The groups are shells around one centre, one inside the other: the same stretched ball of 3 dimensions in 6 sizes.
(in the rows, 100 means zero)
Some rows, each with its group after it:
128	113	97	108	83	122	105	87	98	119	70	99	121	103	73	111	128	111	90	98	52	125
j652
111	111	120	94	87	110	98	85	91	114	68	123	118	89	89	96	116	125	97	86	66	127
j591
72	92	146	89	98	96	89	86	96	99	100	157	90	76	113	71	74	113	114	74	104	98
j135
53	78	146	95	105	90	87	90	104	89	129	162	69	78	122	64	50	93	121	75	128	74
j135
109	101	73	104	102	86	98	103	102	96	95	75	109	106	100	122	123	107	81	117	107	116
j515
93	89	97	114	97	106	99	96	112	100	120	107	87	105	93	100	89	80	100	102	101	86
j468
96	98	93	96	103	83	94	99	99	94	95	97	104	95	109	108	110	113	89	105	112	114
j515
119	111	106	103	86	117	102	87	96	116	72	109	118	98	81	104	121	114	93	94	61	123
j515
52	75	117	92	116	64	84	102	105	75	136	130	70	83	137	82	63	96	107	95	160	80
j591
119	101	63	118	96	104	105	102	110	103	102	66	106	118	83	127	124	88	81	122	90	107
j843
113	102	65	106	102	86	99	104	103	96	95	66	110	109	98	127	128	105	78	121	107	118
j843
133	112	75	114	87	118	107	94	104	115	79	75	121	114	72	124	135	101	82	112	61	122
j515
57	79	135	95	106	86	88	93	105	88	129	151	71	82	122	71	57	92	116	82	132	77
j652
81	96	133	89	98	93	90	89	94	99	93	142	97	79	112	81	87	118	107	81	103	107
j468
77	82	94	109	108	86	94	102	112	87	133	105	78	102	112	98	80	81	99	106	132	80
j652
80	92	140	98	93	109	93	85	100	105	104	152	89	84	101	74	75	101	114	76	91	92
j468
106	95	78	116	97	105	102	99	111	101	112	85	97	112	88	114	107	84	90	113	97	97
j652
96	98	122	106	90	117	98	87	103	110	98	131	96	94	89	87	90	97	107	86	78	98
j843
125	111	72	101	96	93	100	99	97	105	73	70	125	106	91	128	142	121	76	116	86	134
j591
78	83	84	103	112	72	92	107	108	81	128	92	83	100	120	107	90	91	92	113	145	90
j468
60	84	150	90	102	91	87	88	98	93	115	164	79	74	121	65	60	105	119	72	119	87
j135
96	103	137	95	88	114	96	82	94	112	82	145	105	84	93	81	94	115	108	76	72	111
j591
132	114	69	106	91	103	104	98	98	110	70	67	127	110	82	130	146	116	75	117	73	134
j843
78	93	123	88	103	81	89	94	95	93	98	130	96	81	119	87	90	119	102	88	118	107
j135

New rows. What belongs after each?
127	112	68	103	95	95	101	100	98	105	74	66	125	108	89	130	143	118	75	118	85	133
j135
116	107	105	108	86	120	103	87	101	115	83	110	111	101	79	103	113	103	96	95	63	113
j515
64	80	100	96	115	66	88	105	106	78	131	110	78	91	130	95	78	96	99	104	154	86
j135
120	112	106	101	86	116	101	87	95	116	69	109	120	97	81	105	123	117	93	93	60	126
j652
125	109	61	107	97	93	102	103	101	102	83	59	120	112	89	133	141	110	74	123	91	128
j468
110	99	60	108	104	82	99	107	106	92	102	61	107	112	101	129	126	100	77	125	115	113
j135
149	120	55	113	87	113	109	98	101	117	64	50	135	119	68	142	160	112	69	124	56	139
j591
59	74	113	105	110	83	90	100	112	83	144	128	66	93	121	83	59	78	110	96	143	69
j135
89	90	78	100	110	72	93	106	105	85	113	83	95	101	116	114	106	102	86	116	135	104
j135
118	100	56	116	100	95	103	105	110	98	104	58	107	118	89	131	127	91	77	127	101	109
j468
73	83	94	98	113	69	90	105	105	80	125	102	83	95	125	101	86	98	95	108	147	92
j468
51	77	128	90	113	69	84	99	102	79	131	142	71	79	135	75	60	100	111	87	153	81
j135
57	76	129	100	107	86	89	95	108	86	136	145	68	86	121	74	55	86	115	86	136	72
j843
103	96	67	106	106	81	98	106	106	91	106	70	102	108	104	123	118	99	81	121	119	109
j843
106	100	108	111	89	119	102	89	105	111	97	116	100	101	83	97	100	93	101	94	73	100
j843
53	80	152	91	104	90	86	89	101	91	124	168	71	75	124	61	50	98	122	72	126	77
j591
109	107	92	96	97	91	96	96	95	102	79	93	116	96	100	113	124	122	85	105	94	126
j468
132	111	82	116	84	125	108	91	104	118	80	84	118	113	68	119	130	97	86	108	54	118
j468
69	79	97	103	112	75	91	104	109	82	134	108	76	96	121	96	77	87	100	106	145	81
j652
105	96	67	106	105	82	98	106	106	92	105	69	103	109	103	124	119	100	80	121	118	110
j843
142	116	67	115	85	119	109	95	102	118	71	65	128	117	67	132	147	106	77	117	55	130
j843
125	105	75	119	89	119	107	95	109	112	94	79	110	116	73	120	123	88	86	113	69	108
j135
115	108	81	98	97	90	98	99	96	102	78	80	119	101	97	121	132	121	81	111	93	129
j135
129	108	74	118	88	119	107	95	107	114	88	76	114	116	72	123	129	93	84	113	66	114
j843
97	90	81	114	101	97	100	101	112	96	120	89	90	109	97	110	98	81	92	112	110	91
j652
77	85	114	107	101	99	95	95	109	95	125	126	79	95	106	87	74	84	108	93	114	81
j515
143	116	73	118	82	128	110	92	104	122	72	73	126	117	62	127	142	100	81	112	46	125
j591
63	79	106	96	113	69	88	103	105	79	130	117	77	90	128	91	74	96	102	100	150	85
j843
147	118	66	118	82	126	111	93	103	122	69	64	129	120	61	132	148	102	77	116	45	130
j591
125	111	70	102	96	93	101	100	97	104	74	68	124	106	91	129	142	120	75	117	87	134
j591
53	71	115	102	113	77	88	101	112	79	148	131	63	91	127	80	54	78	111	96	153	66
j591
140	121	78	104	85	113	105	92	94	118	56	74	135	107	74	127	151	123	77	110	54	143
j591
110	103	106	109	88	119	102	89	103	113	90	112	106	101	81	100	107	98	99	94	69	107
j515
74	87	137	102	96	107	93	87	104	100	117	151	81	86	104	73	66	91	116	79	101	83
j135
75	92	129	90	102	86	89	92	96	94	102	139	92	81	117	81	82	113	107	84	115	102
j652
109	106	121	105	85	123	101	84	99	117	82	128	108	94	81	92	103	105	103	85	60	110
j135
111	110	124	97	85	117	99	83	93	117	69	128	116	89	86	93	112	121	100	83	60	123
j591
131	117	96	103	84	118	104	88	94	119	61	96	128	101	75	114	136	121	87	99	52	134
j468
